There are 3 ways to turn a row about zero (a turn may also mirror it). The second row of each pair is the first, turned, with some noise. The first 33 pairs use one turn. New pairs use 3 turns, one after the other, and a turn may come again.
Known pairs, each followed by its turns in order:
.13, .09, .21, .29, .03, .22, .17, -.09, -.14, .09
-.20, .35, .00, -.11, -.20, .11, .02, .01, -.01, -.20  (1)

-.03, -.18, -.16, .20, .26, -.24, .26, .09, .13, .05
.20, .39, -.13, .26, -.09, -.18, -.13, .04, .08, -.02  (0)

-.15, .09, .15, .00, .06, -.28, .25, -.11, -.03, .01
-.15, .21, .02, .13, .02, .13, -.02, .16, -.17, -.23  (2)

-.14, .03, -.10, .09, .02, .19, .09, .04, -.23, .24
.13, -.26, .23, -.02, .06, .15, -.10, .09, .04, -.16  (2)

-.17, .26, .13, -.21, -.18, -.25, .19, .28, .05, -.17
.11, -.08, .28, -.20, -.05, -.19, -.05, -.34, .00, .33  (1)

-.15, -.05, .22, -.06, -.07, -.24, .00, .11, .26, -.09
.03, -.22, .25, -.13, -.07, -.23, -.07, .05, -.14, .06  (1)

-.13, .05, -.19, .08, .20, -.03, -.16, .17, .19, .19
-.27, -.19, .08, .00, .22, .04, -.16, -.23, .14, -.01  (2)

-.02, -.08, -.24, -.09, .16, -.23, -.05, .19, -.06, .27
.24, .24, -.18, .08, .15, .01, .05, -.01, -.23, -.14  (0)

.19, .13, -.12, .10, .28, -.27, .06, -.15, -.24, -.26
.14, .09, -.22, -.32, .23, .12, -.26, -.14, -.06, -.13  (1)

.11, -.25, -.27, .21, .17, -.27, -.23, .05, -.15, .20
.18, .06, .20, .28, .25, -.12, -.05, -.38, .17, -.12  (2)

-.22, .07, -.09, -.02, -.02, -.23, .22, .14, -.16, -.06
-.04, .12, -.06, .21, -.05, .28, -.02, .07, .14, -.26  (2)

-.04, .17, -.21, .23, .15, .28, .14, -.21, -.05, .11
-.20, .37, .12, -.24, -.11, -.13, .14, -.05, .00, .09  (0)

.13, -.21, -.25, -.18, .20, -.01, -.25, -.01, -.15, .25
.13, -.10, -.23, .20, .35, .02, .24, .09, .14, -.15  (1)

-.20, -.10, -.19, .20, -.16, -.13, -.18, -.04, .12, -.08
.13, -.05, .06, .06, -.09, -.22, .13, -.23, .08, -.25  (0)

-.10, -.29, .06, -.21, -.25, -.28, .09, -.15, .20, -.18
-.19, -.35, .15, .03, .15, -.24, -.30, .08, -.01, .10  (1)

.24, -.25, .09, .16, .26, -.04, -.19, .01, -.09, -.26
-.09, -.06, .14, .43, .18, -.19, -.06, -.02, -.05, .19  (0)

.11, .28, .01, -.06, -.25, .01, .09, -.29, -.26, -.21
-.24, .07, -.17, -.25, -.04, .11, -.21, -.19, .26, .19  (1)

.23, -.01, .23, -.14, .17, .21, .15, .06, -.23, .05
.11, -.01, .31, .01, -.17, .15, .14, .07, -.15, .27  (2)

-.28, .15, .06, .00, -.14, .03, -.24, .24, -.10, .17
.14, -.19, -.01, -.23, -.08, -.11, .08, .05, -.35, -.12  (0)

.19, .05, -.28, .02, .02, .26, .04, .10, -.12, -.19
.17, .14, -.12, .19, -.06, .23, -.16, -.12, .24, -.06  (1)

-.07, -.13, .14, .03, -.05, .15, .16, -.12, -.28, -.24
-.33, -.12, -.07, .11, -.12, -.10, .12, .19, .14, .07  (0)

-.21, .13, .10, .29, .23, -.02, .27, -.05, -.26, -.22
-.10, .32, .14, -.20, .08, .29, -.21, -.11, -.31, .02  (1)

.06, -.13, .13, .00, -.10, .07, .16, .18, -.20, -.22
.23, .13, -.01, -.05, -.26, .20, .03, .04, .07, .09  (2)

-.16, -.11, .19, .16, .25, .24, .06, -.27, .16, -.23
-.22, .07, .27, .01, -.04, -.35, -.11, .18, .28, .03  (0)

-.05, .11, -.12, .00, -.09, .20, .03, -.01, .11, .25
-.05, .12, -.03, -.30, -.04, .04, -.09, -.14, -.08, -.10  (0)

.18, .28, -.04, .28, .25, .12, .29, .10, -.12, -.15
-.15, -.05, .34, -.11, -.43, .10, .16, -.13, -.05, -.19  (2)

.21, .03, -.07, -.28, .03, -.16, -.25, .22, -.16, .20
.14, -.05, -.09, .07, .28, .27, .02, -.05, -.36, -.01  (0)

.27, .19, -.13, .27, -.06, .17, .26, -.03, .24, .18
-.01, .24, -.27, .17, -.42, -.14, -.06, -.15, -.09, -.12  (1)

-.19, .28, -.22, .11, .24, -.24, -.15, -.27, .09, .21
-.30, -.17, .04, .17, .32, -.12, .08, -.13, -.12, -.36  (2)

-.21, -.18, -.03, .02, -.09, .21, -.15, -.10, .03, .05
-.13, -.05, .06, .19, -.01, .17, .08, .24, -.01, .09  (1)

.29, .10, -.08, -.25, .20, -.08, .14, .12, .07, .23
-.25, -.05, .26, .31, -.04, -.03, .06, .06, .04, .24  (2)

-.18, .21, .01, -.21, -.25, -.01, .18, .16, -.01, .01
-.10, -.09, -.23, .12, -.14, .19, -.10, .28, .03, -.01  (2)

-.10, -.25, .09, .17, .22, .28, -.18, -.28, -.14, .11
-.32, .08, .05, -.09, .27, -.44, .03, .03, -.02, .06  (0)

New pairs. What belongs after each?
-.21, .23, .26, .21, -.20, .13, .10, -.29, .16, -.05
.17, .21, -.16, .06, .00, .12, .26, .24, .38, .11  (1) (0) (2)

-.11, .02, -.27, -.02, .04, .22, -.02, -.23, -.22, .18
-.07, -.09, -.09, -.05, -.36, .18, -.13, .10, .13, .16  (0) (0) (2)

-.06, .08, .15, .18, -.16, .27, -.09, .08, .03, .00
.12, .13, -.16, .11, -.01, -.22, .05, -.02, -.12, -.21  (2) (2) (1)

-.24, -.21, -.19, -.25, .14, .07, .08, -.19, -.18, .16
-.19, -.06, .20, .27, -.23, .21, -.14, -.13, -.14, .11  (0) (2) (1)

.17, -.11, -.05, -.18, .24, .16, -.04, .12, .28, .17
-.33, .25, -.21, .07, .13, -.07, .14, .11, .18, .01  (0) (2) (0)

-.02, -.15, .28, .16, -.21, .22, -.24, -.01, -.14, -.07
-.17, -.40, -.08, .11, .15, .05, .02, -.16, -.20, -.09  (1) (0) (0)

-.10, -.21, .16, -.06, .17, -.09, .25, .20, .05, -.07
.12, -.06, -.16, .15, .08, .21, .02, .17, -.14, .28  (2) (0) (2)

.08, -.27, .03, .22, .03, -.16, -.02, -.23, .00, -.16
-.01, -.08, .24, -.20, .13, -.26, .07, .16, .06, -.02  (1) (2) (2)

-.07, .01, .07, -.03, -.21, -.12, -.27, -.01, -.03, .16
.13, -.12, .01, -.06, .07, .24, -.14, .11, -.15, -.12  (0) (1) (1)

.12, .16, -.26, .18, -.28, .07, -.27, -.21, .05, .27
.19, -.20, .28, .11, .01, -.26, -.20, -.21, .20, -.28  (1) (2) (0)

-.20, .24, -.20, -.23, -.13, -.06, .04, .21, .22, -.21
.10, -.13, -.05, .35, -.14, -.24, -.12, .28, .18, .17  (0) (2) (2)

.20, .13, -.17, .22, .11, .06, -.22, .20, .07, -.06
.14, .19, .19, .10, .03, .04, -.27, .06, .24, -.18  (2) (0) (0)

.11, -.03, -.20, -.09, -.17, .22, -.16, -.17, .04, -.12
.18, -.19, .29, -.02, -.08, -.19, -.06, -.04, -.13, .07  (0) (0) (1)

-.08, .05, .05, -.06, .00, -.14, -.21, .08, -.08, .13
-.06, .04, .09, -.07, -.16, -.03, -.12, .06, -.18, .02  (0) (2) (2)

.22, -.13, .05, .01, .24, -.13, .11, .05, .19, .24
-.13, .04, .22, .04, .24, -.08, .11, -.31, .12, .13  (2) (1) (1)

.28, .18, .25, .15, .01, -.02, .18, .25, .04, .00
.20, .17, .13, .11, .18, -.15, -.06, -.32, -.08, .12  (0) (2) (2)

.28, .24, .23, -.14, .26, -.24, .09, -.03, -.10, .01
-.27, .06, .22, .08, -.20, .21, -.16, .07, .19, -.22  (1) (2) (2)

.06, -.28, .05, -.25, .17, .03, .13, .09, -.11, .06
.18, .04, .11, -.14, -.19, -.28, .11, .13, -.18, .02  (1) (0) (1)

.05, .26, -.12, .28, .20, .28, .18, -.06, .05, -.15
-.08, -.05, -.33, .36, .01, .16, -.07, -.17, .07, -.14  (1) (2) (0)

-.28, -.20, -.01, -.04, .01, -.02, -.17, -.09, .20, .04
.16, .15, -.13, .04, .24, -.07, -.10, .15, -.06, .20  (1) (0) (1)

-.12, .17, .29, -.12, -.13, -.08, -.29, .07, .24, -.14
-.04, .11, -.35, -.08, -.08, -.19, .38, -.15, .03, -.08  (0) (2) (1)

-.23, .26, .06, -.13, -.13, -.06, .04, -.05, -.11, -.11
.04, .03, -.10, .17, .10, -.18, -.14, .13, -.27, .09  (1) (2) (0)

.02, .12, -.09, .22, -.19, -.14, .07, -.04, -.20, .26
-.19, .13, .00, .01, .04, -.22, -.13, .26, -.19, -.17  (2) (0) (1)

.24, -.05, .03, -.06, -.13, -.10, .25, -.18, .19, -.02
-.24, -.03, -.19, .11, .03, .23, -.10, -.23, -.02, .15  (2) (0) (0)

.01, .21, -.23, -.28, -.26, .16, .02, .09, .09, .04
.19, .03, .37, -.07, .22, -.05, -.15, -.15, .01, -.12  (2) (2) (0)

-.22, .15, .28, -.06, -.13, .12, .28, -.15, -.09, -.02
.26, -.10, -.24, -.13, -.06, -.07, .25, -.13, .17, .10  (0) (0) (2)

.07, -.20, -.06, .10, .24, -.28, -.20, .22, .25, .22
-.24, .25, -.15, -.17, -.04, -.07, .22, -.01, -.29, -.29  (0) (0) (1)

.04, .29, .04, -.26, .16, -.24, .18, -.02, -.09, -.27
-.15, -.36, .16, .14, -.17, .14, -.16, -.07, -.05, -.22  (2) (2) (0)

.27, -.05, .19, -.18, .01, .16, -.17, .18, .11, -.24
-.21, .13, .12, .02, .42, .16, -.02, .05, -.04, .13  (0) (2) (0)

-.06, .09, -.09, -.07, -.17, .13, -.25, .11, .22, .06
-.09, .12, -.20, .16, -.08, .00, -.14, -.21, -.08, -.20  (1) (1) (2)

-.14, .23, .19, .05, .02, .05, .08, -.08, -.14, .03
-.18, .02, -.07, -.03, -.06, .19, -.18, -.15, .03, .11  (2) (2) (0)

.18, .17, -.16, .20, .17, .25, -.08, -.18, .06, .12
.36, -.03, .02, .25, -.02, -.06, -.12, .07, -.19, -.19  (2) (0) (1)

.04, .18, .11, -.04, -.28, -.03, .04, .04, -.01, .01
.13, .05, .06, .09, -.03, -.15, .10, .00, -.21, -.05  (1) (2) (0)

.04, -.01, -.19, -.16, .00, .14, -.25, -.23, .01, -.13
.06, .01, .13, -.22, -.32, .01, .08, -.01, -.23, .05  (2) (2) (1)

.22, -.02, -.29, -.16, -.16, .04, -.08, -.09, .16, .23
.12, .21, .11, .39, -.08, .16, .07, -.24, .05, .03  (2) (1) (2)

